There are 3 ways to turn a row about zero (a turn may also mirror it). The second row of each pair is the first, turned, with some noise. The first 33 pairs use one turn. New pairs use 3 turns, one after the other, and a turn may come again.
Some pairs, each with its turns in order after it:
136, -206, -350, 33, 301, -170, 47, 323, 229, 277
80, -298, -221, 121, -169, 96, -360, -269, 340, 114 : K706

103, -163, 149, -241, 387, -361, -176, -278, -67, 295
-59, 168, 145, 571, 315, -69, 117, -276, -11, -151 : K356

-351, 297, -146, 252, 361, 229, 107, -18, -18, -266
415, 298, 305, -33, -15, -428, -161, -120, 171, -61 : K706

-347, -319, -239, 363, 82, 219, -203, -250, 25, 169
262, 508, -275, 234, -36, 96, 258, -227, 147, -40 : K815

-299, 270, 263, 68, 237, -321, -142, -211, -317, -23
-111, 172, -89, 250, -2, 71, 285, -136, 243, -581 : K356

174, 270, 334, 257, 99, 183, -178, -99, 38, -336
237, 307, -168, -222, -127, 202, -85, -261, 341, -80 : K356

-313, -185, 298, 278, -21, 384, -101, -333, -314, 302
183, -125, 491, -98, -350, -82, 152, 466, -267, 205 : K706

-136, 245, 139, -230, -214, 267, -118, -307, 120, -97
-102, 276, -22, -20, 267, -242, 91, 293, -306, 98 : K706

45, 220, -368, -81, -364, -56, 24, 217, -371, 368
-188, -575, -82, 86, -238, -183, 221, 219, 176, 227 : K356

-100, 287, 55, -126, -310, -384, 91, 292, 302, 388
-177, -368, -569, -229, 44, -268, 147, -135, 124, 49 : K706

237, -255, 40, 135, -261, -363, -166, -171, 134, 354
-197, 74, 33, 285, 226, 455, 60, -65, -359, 98 : K815

351, 107, 34, -381, -370, -276, -195, 315, 60, 253
-689, -227, 319, 15, 68, 122, -69, 168, -202, -68 : K815

288, 308, 139, -345, -224, -275, -168, 218, -349, -372
-174, -457, 371, 140, -104, -393, -140, 257, -295, -162 : K815

-356, -242, -337, -346, 56, 264, -129, -129, 65, -293
83, 81, 42, -279, 550, 86, 277, 358, -258, 39 : K356

114, 391, -303, -347, -158, -361, -381, 306, 242, 9
13, -601, -359, -142, 393, -346, -39, -269, 148, -72 : K356

-290, 252, 147, -50, 107, 258, 10, -124, -237, -193
175, 123, 62, -114, 24, 287, 176, 244, 200, -274 : K356

-30, -297, -291, -30, 267, 80, 358, 71, -227, 30
277, 276, 295, -153, 213, -68, -42, -127, 182, -8 : K815

-36, 136, -219, -173, -71, -50, -271, 355, -334, 318
359, -381, -266, -174, 222, 150, -85, 44, -191, 107 : K706

142, -78, -187, 315, -305, 264, -105, 144, -49, 217
-165, -121, -139, -85, -244, 161, 55, 42, 28, 448 : K356

375, 297, -291, 299, -108, 143, 229, -166, -124, 300
53, -162, -72, -231, 478, 103, 543, -51, -146, -194 : K815

355, -268, -191, -114, 129, -130, 344, -330, 197, 389
160, -23, 276, -144, 410, 625, 102, -3, 135, 115 : K815

189, 310, 101, 41, 256, -218, -318, 363, 186, -267
175, -30, -576, -34, 105, -141, -283, -252, 180, -203 : K356

-128, 57, 86, 125, 252, 152, -380, -364, 345, 214
105, 171, -449, 174, -258, 395, 230, 282, 111, 86 : K815

-261, 324, 251, -90, 269, -157, 61, 301, -336, 350
245, -457, -20, -358, -5, -288, -111, 37, -87, -342 : K706

-267, -237, -356, 74, 21, 6, -33, -240, 150, 366
128, -55, -117, 195, -439, -56, -61, -77, -54, 376 : K706

373, -69, -257, -268, 261, -229, -223, -358, -138, -388
335, -136, 580, 355, -97, 49, 216, 336, -77, 104 : K815

12, 155, 345, -207, -284, -9, 100, -176, 233, -361
-6, -528, -30, -44, -393, 100, -224, -163, -38, 145 : K815

341, -168, 136, 317, 105, 224, 21, 18, 354, 252
-300, -93, 205, -1, -149, 95, -134, 296, 398, 192 : K706

84, -167, -13, 51, 237, -27, 227, -341, 26, -170
-198, 281, 251, 104, -318, 45, -58, -139, -28, -131 : K706

-119, 194, -154, -274, -181, -159, -208, 122, 367, -61
-67, -337, -73, -269, 279, -85, -56, -183, -82, -135 : K356

67, -110, 203, -124, -222, -59, -44, -85, -31, -11
129, -44, 189, 11, -60, -67, 125, -231, -89, -4 : K356

376, -299, 37, -54, -344, -12, 383, -88, 240, 333
-634, -262, -32, 14, -130, 166, 51, -143, 52, 302 : K706

225, 145, 56, 40, 210, -83, 25, -33, 203, -144
114, -154, 3, -113, -99, 35, 94, 242, -77, 224 : K815

New pairs. What belongs after each?
140, -79, -36, 104, 244, -343, 167, 178, -149, 374
100, -215, 386, -124, -89, -134, -406, -69, 6, 262 : K356 K706 K356

-91, -305, -199, 44, -105, -162, 252, 235, -316, 337
-74, -160, 122, 53, -482, 451, 121, 155, -144, 63 : K706 K706 K356

329, -125, -346, -281, -347, -257, -201, 34, -182, 82
50, 176, -180, 322, 232, 426, -173, 97, 449, 64 : K356 K815 K356

261, 265, -164, 231, 342, 244, 15, 272, -27, 280
-267, 415, -42, -56, -38, -485, 243, -59, 18, 61 : K706 K706 K815

125, 332, -264, 179, -25, -207, -154, 260, -382, 152
8, 213, -101, 472, 49, 125, -290, -268, 174, 29 : K706 K356 K356

78, 194, -228, 360, -344, 65, 184, 207, 189, -373
10, -128, 150, -207, -217, -190, 434, 123, 133, -510 : K815 K356 K706

290, -320, 40, -136, -324, 326, -256, -310, 6, 26
-311, 228, -2, 310, -119, -103, -459, -138, 73, -189 : K356 K706 K815

-202, 309, 94, -345, 382, 290, -100, 176, 123, -114
-423, -339, 33, -282, 188, -37, -344, -76, -105, -141 : K356 K815 K815

121, -335, 197, -111, 263, 373, 267, -238, 358, 58
-212, -182, 411, -409, 297, 41, -65, -204, -26, 338 : K706 K706 K815

-93, 236, -65, -239, 210, -240, -245, -87, -65, -159
-59, 49, 67, 368, 114, -119, 218, -175, 87, -260 : K815 K356 K815

-85, 368, -126, -68, 346, -169, -223, 363, 328, 70
92, 77, -3, -77, 374, -273, 77, 375, 447, -20 : K356 K356 K815

124, 164, 187, -349, -216, 107, -272, 80, 379, -135
139, 488, -126, -66, -162, -267, 211, 119, -179, 170 : K815 K815 K706

-316, -19, -270, -132, -122, 288, 93, -275, -45, 151
-316, -148, 78, 276, -281, -28, 104, 270, 164, 31 : K356 K815 K815

52, -313, -207, 89, 310, 107, 36, -141, 303, 144
-110, 38, 43, 230, -153, -239, 90, 5, -426, 383 : K706 K356 K706

214, 240, 332, -179, 370, -285, -285, 27, 294, -63
45, 556, 255, -199, -9, 396, 20, -51, -89, 144 : K815 K706 K815

386, -277, -343, 56, 184, 110, 239, 110, -31, 237
-453, 225, 33, -219, -37, 222, 263, 224, -186, 203 : K356 K356 K356

-4, 110, 240, -116, 361, 326, 363, -298, 193, -33
185, -24, -162, 199, 325, -89, -313, -4, 399, -372 : K356 K706 K706

-225, -153, -352, 186, -356, -95, -309, -180, -195, -340
134, 249, -71, -74, -484, 260, 293, -78, -463, -82 : K356 K706 K706

13, 72, -102, 185, 170, -213, -190, 156, 68, -376
-169, -80, -151, -33, 292, 134, -141, -148, 212, -329 : K706 K706 K356

-385, 382, 78, -182, -272, 183, 292, -208, 166, 228
-2, -457, 76, -327, 15, 117, 402, -384, 101, 123 : K356 K815 K356

202, -215, 251, -63, -228, -103, 87, 229, -253, -278
71, -35, 461, 97, -236, 98, 34, 77, -211, -264 : K356 K815 K706

-381, 152, 137, -48, 214, -221, -173, 183, 230, -337
-144, 121, 156, -352, 332, 98, -242, -32, 332, -149 : K706 K706 K356

53, 346, -186, 209, 68, -324, -44, -195, 93, -168
343, -169, -72, -335, -93, -67, 331, 84, 129, 138 : K815 K356 K706

127, -193, 380, -315, -208, 259, 27, -250, -16, -191
171, -242, 319, -120, -87, 181, -291, -20, -389, 264 : K706 K706 K815

-6, 196, -334, -328, 167, -224, 272, 178, 286, 246
-333, 98, -372, -238, -49, -200, 98, -390, -339, 80 : K815 K706 K356

374, 338, 43, 77, -282, 342, -110, 318, -382, 354
-56, -372, 489, -197, 190, -520, -111, 132, -217, 232 : K815 K356 K815

33, 283, 184, -237, -6, -121, -218, -175, 204, 332
102, 185, 120, -370, 204, -377, -219, 185, -171, -58 : K356 K356 K706

-268, 362, 186, -139, -209, 177, -279, -203, -90, -374
-317, 296, -260, -2, 8, 239, 265, 24, 83, -461 : K356 K706 K356

-169, 186, -229, -287, 176, 183, 11, -335, -116, 216
-349, 166, -159, -188, 72, 231, -296, -173, 21, -253 : K815 K706 K356

-273, -326, -317, -204, 287, 110, 271, -19, -160, -97
-11, 218, 102, -159, 452, 195, 119, -385, 247, -12 : K815 K356 K356

236, 253, 216, 290, 119, -56, -343, -99, 229, -240
118, 37, -118, -10, -197, 210, -235, 451, 371, 291 : K356 K356 K815

-339, 77, 309, -138, -239, -258, -212, -289, 312, 72
144, -538, -40, -419, -54, -185, -122, 267, -124, -83 : K356 K356 K815

-328, 169, 346, 292, -321, -30, -218, -358, -215, 326
-425, 474, -102, 181, -43, 179, 18, 17, -288, 405 : K356 K815 K706

-118, -67, -246, -131, -182, 95, 375, 337, -135, -368
80, 31, -172, 201, -54, 234, 212, -191, -193, -528 : K356 K815 K356

